Each new row is followed by its nearest point in the smallest flat space through zero that holds the last named rows.

q938 (6 x 19):
[[-0.39  2.10 -1.53 -3.04 -0.92  0.15  0.40 -1.67  0.55 -0.90 -2.67  3.27
   2.82 -0.03 -1.32 -1.01 -1.83  0.03  1.10]
 [-2.08  0.38  4.14  0.79  3.00 -0.52 -0.67 -0.09  3.13 -0.48  0.79  1.60
  -0.54 -0.86  2.67  3.61 -2.45 -0.71  0.44]
 [-1.49  2.42 -1.33 -1.60  2.12 -0.36 -1.10 -2.76  3.28  1.04 -2.62 -0.09
   1.46  0.90 -0.27  2.66  1.00 -1.26  0.15]
 [-5.36 -0.39  0.00 -0.85  0.89  0.15 -0.05  0.18  3.09 -0.32 -2.96  2.66
   2.77  0.80 -1.49 -1.68  0.13 -0.80 -1.23]
 [ 0.15  1.25  2.06 -1.19 -2.17  1.37 -1.74  1.21  0.86 -0.30  1.41  1.30
   0.14  0.28 -1.87 -0.35 -3.33  1.00 -0.44]
 [-0.85  1.46  2.40 -0.97 -2.17  2.51  0.20 -3.05  0.52  0.43 -3.60  1.75
   3.91  2.18  0.44 -2.14 -0.44 -1.21 -1.27]]
New rows:
[-2.29  1.96 -4.83 -0.57  0.01 -0.94 -2.76 -1.47  1.56  1.40 -1.01 -2.25
 -1.16 -0.02 -1.43  2.12  0.78  0.00 -0.36]  [-0.64  1.62 -3.66 -1.45  1.32 -0.83 -1.76 -0.56  2.28  1.30 -0.66 -1.89
 -0.38  0.62 -2.52  1.98  1.88 -0.15 -0.09]
[ 1.68  0.87 -2.39  1.30  1.33 -0.84  0.79 -1.88 -0.59  0.19 -2.53  1.21
 -0.91  0.66  0.42 -1.38  1.70  0.25 -0.59]  [ 0.63  0.01 -2.06 -0.23  0.43 -0.53  1.20 -1.49 -1.01  0.13 -1.65 -0.35
  0.74  0.06  0.58 -0.42  1.83 -0.53  0.54]
[-2.12  1.63  1.21  0.02 -0.63 -0.61  0.17 -1.74 -0.40  1.90  0.06  3.54
 -1.71 -1.06 -1.59  1.70 -1.28  1.97 -0.67]  [-0.62  0.85  0.75 -0.90  0.15  0.01 -0.60  0.20  1.19 -0.44  0.16  1.40
  0.29 -0.32 -0.41  0.71 -1.84  0.22  0.36]
[-1.24 -0.40 -1.26 -2.89 -0.95  2.99 -0.73  2.69  1.77 -0.28 -3.28  1.34
 -2.80 -1.11  0.21  0.27 -2.17  0.31  2.20]  [-0.96  0.67 -0.61 -1.43 -0.03 -0.37 -0.47  0.82  1.03 -0.73  0.07  1.79
  0.37 -0.58 -1.46  0.01 -1.78  0.58  0.54]
[ 4.00  0.54 -0.35 -0.13  0.81  0.29  0.65 -1.16  1.05  0.55  1.62 -0.03
 -0.62  1.74  1.31  0.18  1.42 -2.39  1.17]  [ 2.26  0.85 -0.11  0.17  0.17  0.03  0.10 -1.61 -0.81  0.58  0.02 -1.37
 -0.45  0.14  1.30  1.37  0.70 -0.35  0.54]
[-1.75 -0.41 -1.87  1.29 -1.59 -0.72  1.54  1.74  0.71  1.74 -1.43  2.22
 -1.25 -1.87 -0.75  1.80  2.33 -0.87 -1.48]  [-1.73 -0.99 -1.48  0.26  1.09 -0.85  0.32  0.79  0.54 -0.07 -0.43 -0.06
 -0.08 -0.22 -0.61 -0.41  1.26 -0.11 -0.20]

q297, 6 rows:
[[-1.09  0.16 -1.10  0.66 -2.53  1.34  0.91  3.24  0.86  0.97  0.50 -1.62
   2.19  1.18 -3.27 -1.34 -1.71 -1.50 -3.62]
 [ 1.59 -2.85 -0.49 -2.59  2.02  1.87  1.62  0.83  0.98  0.53  0.92 -5.66
  -0.65  0.84  1.00  1.77 -1.51 -0.40 -1.19]
 [ 0.96 -0.90 -0.03  0.66 -1.24  1.05  1.87 -3.18  3.08  3.78  0.43 -3.12
  -0.16 -2.23 -0.81  0.36  0.52  1.26 -0.56]
 [ 0.66  1.16 -2.03  1.23  1.00  1.26  1.75  0.20  0.98 -1.89  0.54 -2.41
  -1.54  0.15 -0.60 -0.98  1.25  3.54  1.98]
 [ 1.45 -2.84  1.03 -1.06  1.76 -1.78 -1.14 -3.31  0.09  1.38  0.27 -0.42
  -1.69  0.92  0.72  0.35 -1.39 -0.40  0.10]
 [-3.79  0.12  0.24  0.19 -0.79 -0.37  0.71  0.60  1.16  0.11 -2.24 -3.95
  -1.67 -0.23 -1.99  0.41 -2.70 -3.28 -0.35]]
New rows:
[ 2.73 -0.75  0.03  0.55 -0.34  0.51 -0.57 -3.57  1.78  2.66  2.67  0.67
  0.81 -1.15  2.25  0.04 -1.36  2.89  1.43]  [ 2.96 -1.36  0.29  0.10  0.28 -0.03  0.16 -3.55  1.12  2.52  1.41  0.58
  0.10 -0.97  0.88  0.03  1.41  2.42  0.17]
[-1.81  0.05  1.13 -1.23  3.20  0.72  0.28 -1.17 -0.60 -1.56  0.03 -0.08
  0.29 -1.95 -1.72  0.93 -1.71  0.68 -1.10]  [-0.51 -0.24  0.21 -0.44  0.57 -0.19 -0.03  0.00 -0.11 -0.41 -0.48 -0.81
 -0.71  0.05  0.33  0.48 -0.49 -0.63  0.41]
[-2.43 -3.92 -2.88 -2.30 -0.74  1.92  3.99  0.32 -2.18 -2.35  0.10 -2.27
  0.32  0.25 -1.52 -2.72 -3.11  0.73  1.15]  [-0.41 -0.50 -1.38 -0.15  0.82  0.76  0.97  1.87  0.41 -1.41  0.18 -3.42
 -0.99  1.77 -1.41 -0.61 -1.56  0.06 -0.50]

q471, 6 rows:
[[-1.27 -0.55 -1.16 -0.41 -2.12  0.16 -1.30 -0.17 -1.27 -0.53  0.83  1.80
   0.02  2.14 -0.56  1.35  2.89  0.58  2.63]
 [ 0.51  0.87 -1.79  1.16  1.96  0.57  0.89 -0.26  0.66  2.17 -1.94 -1.10
   1.31 -0.66  1.85 -0.54  1.34 -0.64  1.20]
 [ 0.18  0.76 -2.24  1.68  1.95 -0.92  0.81 -0.56  0.72 -1.96  1.09 -0.40
  -5.14 -0.13 -0.23  1.72 -0.10 -0.89  1.04]
 [-2.55 -0.45 -1.57 -2.54  2.63  1.09  1.28  0.89  0.91 -3.82 -0.11 -0.43
  -1.87  0.70 -1.21 -3.10  0.86  0.53 -0.96]
 [-1.47  2.02  0.25 -0.33  1.11 -1.88 -0.89  3.22 -0.13  1.09 -2.85  0.62
   0.93  2.46  0.84 -1.15  1.99 -0.49  1.98]
 [ 0.01 -0.33  0.17  0.46 -1.61 -1.75  0.60 -3.00  0.44  0.84  0.61 -0.86
  -0.48  2.87  1.97  2.62  0.54 -4.03 -0.96]]
New rows:
[ 2.10  0.38  0.68 -1.28  0.48  1.32 -1.71 -0.21 -1.40  1.07 -0.75  0.96
 -1.80 -1.16  4.01  1.70 -3.10 -0.51 -0.91]  [ 1.47  0.37  0.96  1.24 -0.11 -0.65  0.04 -0.33  0.18  1.07  0.16 -0.47
 -0.26 -1.13  0.38  0.96 -1.72 -0.43 -0.70]
[-2.70  0.63  0.38 -1.26  0.41 -1.67  0.13  0.20  1.14 -3.36  0.01 -2.37
  2.25  0.12  1.83  0.59 -2.57 -2.59  0.55]  [-0.83  0.13  0.83 -1.03  0.55 -1.01  0.70 -0.09  0.75 -0.61 -0.51 -0.82
 -0.23  1.48  0.57 -0.75 -0.46 -1.81 -1.78]
[ 0.03 -0.56 -1.24 -1.74  1.06 -2.71 -0.66  1.25 -0.19 -0.66 -0.89  1.80
  1.64  2.64 -4.99  1.52 -1.63 -0.58  1.17]  [-1.02  0.42  0.98 -0.74 -0.72 -1.20 -1.06  1.69 -0.56 -0.94  0.00  1.12
 -0.65  1.55 -0.86 -0.01  0.29  0.32  0.53]
[-1.80  1.12 -2.92 -4.10  0.52  0.14 -0.56 -2.91  3.36  1.72  1.48  1.29
  2.22 -0.11 -2.22  3.48  0.08 -3.29 -1.72]  [-0.52 -1.20 -0.66 -0.74 -0.93  0.52  0.87 -2.63  0.33 -0.16  0.70 -0.70
  0.60  1.35  0.91  0.54  0.93 -1.82 -1.03]
[ 2.12  3.10 -1.17  0.94  0.65 -0.53  1.05 -0.09  2.58  0.31  2.33 -3.53
 -0.39  1.52  2.36 -1.77 -0.51 -2.03  3.00]  [ 0.42  1.06 -1.27  1.34  1.90 -0.83  1.04 -0.55  0.97  0.94 -1.07 -1.24
 -1.10  0.21  1.61  0.52  0.35 -1.88  0.37]
[-0.31 -1.60 -1.47 -2.09  0.56 -2.06  2.17  2.30  0.86  2.86  1.35  0.45
  0.39 -1.03 -0.52  3.01  1.55  1.76  2.42]  [ 0.15  0.35 -0.94  0.80 -0.16  0.20 -0.60  0.43 -0.52  0.64 -0.19  0.68
  0.05 -0.13 -0.01  0.64  1.17  0.79  1.97]

q55, 6 rows:
[[ 3.23  1.67  0.43  2.29 -1.20  1.10  1.51  1.25  1.42 -0.11  0.89 -0.99
   0.56 -0.18 -1.25 -1.34 -4.35 -3.20 -3.15]
 [ 1.36 -0.90 -1.36  2.53 -0.96 -2.10  1.80 -1.32 -0.23 -2.17 -1.06  1.84
  -1.63  0.38 -1.64  1.30  0.20  0.33  2.65]
 [ 0.34  0.05 -0.16 -1.91  1.07 -3.43 -0.94 -0.73  2.67 -1.41  0.51  3.01
  -2.64 -3.94 -1.25  0.02 -2.15 -0.81 -2.38]
 [-0.39 -1.67  1.81 -2.62  0.20 -1.24 -0.98 -1.36 -0.11 -0.44  1.95 -1.00
   1.62  1.86 -3.54 -2.64 -1.10  1.45  1.61]
 [-2.95 -2.10 -1.63 -1.47  0.06  1.38 -0.79  1.18  0.67  1.59 -0.06 -3.52
  -3.36  5.39  0.66  0.89  2.95  0.73  0.15]
 [ 0.64  2.66 -0.92 -0.10 -0.10 -1.13  0.41  2.36  1.00 -2.35 -3.44  0.10
  -0.15  2.00  1.06 -1.26 -1.56 -0.31 -2.53]]
New rows:
[ 0.07 -0.07 -0.08  0.36  1.68  0.06  4.07 -3.02 -0.39  4.07 -2.10 -1.83
  0.33  1.13 -1.23 -0.72 -0.54 -0.45  1.56]  [ 0.43 -0.73  0.12  1.13 -0.67  0.89  0.68 -0.40 -0.70  0.44  0.70 -0.96
  0.49  1.25 -0.77  0.05  0.21 -0.03  1.32]
[ 2.44  1.30  0.25  4.07 -0.51  0.44  1.28 -1.58 -0.85 -1.08 -0.75 -0.39
 -4.07 -0.36 -0.04  0.62  2.24 -0.85  0.04]  [ 1.29 -0.20 -1.62  3.30 -1.04  0.19  1.82 -0.13  0.03 -0.37 -0.66  0.64
 -1.94 -0.07  0.25  2.07  0.37 -1.10  0.74]
[-1.55  0.15  3.35  0.65 -0.86 -0.60 -1.64 -2.33 -0.20 -0.54  0.09 -1.13
  0.27  0.75  0.85 -0.34 -2.31 -1.09 -0.41]  [ 0.22  0.06  0.77 -0.62  0.05  0.13 -0.28 -0.04  0.08  0.16  0.70 -0.44
  0.92  0.05 -0.69 -0.98 -0.88 -0.09 -0.35]

q995:
[[ 0.95  0.17 -0.98 -2.73 -3.12 -1.09  0.35  0.99  0.38 -1.51 -2.17 -1.60
  -0.20  1.43 -1.17  0.09  0.68 -0.81  1.99]
 [-0.03  1.42  1.65  1.88 -0.88 -0.26 -1.58 -2.73 -1.12  0.24 -0.40  0.40
   4.11 -0.50  2.56  4.18 -2.14  0.45 -1.17]
 [-2.72  0.60  2.36 -0.49  2.86  0.07  0.50 -1.15  2.72 -4.45  0.32 -2.12
  -0.59  3.27 -4.02  0.04  2.56  2.38 -1.17]
 [-0.09 -2.56 -4.40 -2.07 -0.06  2.30 -1.96  2.08  1.62 -0.20  1.35 -1.66
  -1.52  0.00 -0.07  0.46 -3.03  1.11  2.44]
 [ 1.59  1.67  0.47  0.07  2.03  0.46  2.08 -1.87 -1.34  1.17  2.78 -0.56
  -0.87 -0.02  1.81 -1.42  0.64 -1.53  4.30]
 [ 3.12  1.21  3.31 -1.95 -0.94 -1.22  0.49  0.71 -0.88  2.21 -3.68 -2.46
  -1.26  2.21  2.02 -1.39 -2.29  0.92  4.77]]
New rows:
[ 0.73 -0.11 -4.07  1.83 -1.70  1.48  1.24 -0.94  0.71 -0.41 -0.32  4.00
  1.18  0.38  3.56 -1.87 -1.56 -2.41  1.55]  [ 1.04 -0.24 -2.63  0.13 -1.39  0.36  0.12  0.02 -1.32  1.40  1.42  1.18
  0.51 -2.01  1.68  0.28 -0.41 -2.11  0.96]
[ 2.53 -1.39  0.21  1.94 -2.06  0.01  0.10 -0.80 -1.37 -1.60  0.39  0.55
  1.58  0.08  0.61 -0.86 -0.29 -0.57 -0.02]  [ 0.49  0.48 -0.19  0.20 -1.14 -0.46  0.15 -0.45 -0.78  0.31 -0.19  0.52
  0.93 -0.57  0.70  0.60  0.15 -0.95 -0.03]
[ 1.80 -0.51  0.10 -1.11 -0.26 -4.07  2.85  4.07 -0.87 -1.37  1.07  1.28
 -0.95 -0.57 -0.36 -0.30 -1.40  0.85 -0.88]  [ 0.46 -0.51 -0.21 -0.54 -0.96 -0.61  0.43  1.47 -0.13  0.64 -1.23  0.47
 -1.08 -0.23 -0.54 -1.47  0.61 -0.47 -0.40]
[-2.50  0.83  0.30 -3.96  1.08 -3.15  1.62  3.56  0.81  1.53  0.11 -3.03
 -0.94  0.09  0.16  2.01  0.59 -2.46  0.75]  [ 0.52  0.02 -0.38 -1.50 -0.90 -0.40  0.54  0.70  0.32 -0.63 -0.78 -0.95
 -0.87  0.89 -0.81 -0.76  0.60 -0.33  1.45]
[ 0.70 -0.59 -1.13 -0.62 -1.30  2.19 -1.02  1.09  0.49 -2.89  1.31 -0.04
 -0.88  0.48  1.03  0.07 -0.65 -1.75  0.84]  [ 0.00 -0.59 -2.33 -1.06 -0.70  0.66 -0.32  0.31  0.43 -0.76  0.96 -0.60
 -0.11 -0.08 -0.26  0.53 -0.29 -0.48  1.23]
[ 0.63 -4.07 -1.15 -1.98 -0.06  0.52 -2.13  0.09  1.29 -0.46  0.23  1.28
 -0.68 -1.75  1.34 -3.20 -1.55 -1.82  0.52]  [ 0.36 -1.66 -2.47 -0.60 -0.35  0.84 -0.53  1.94  0.16  1.23  0.44  0.42
 -1.45 -1.08  0.21 -1.07 -1.05 -0.23  0.40]
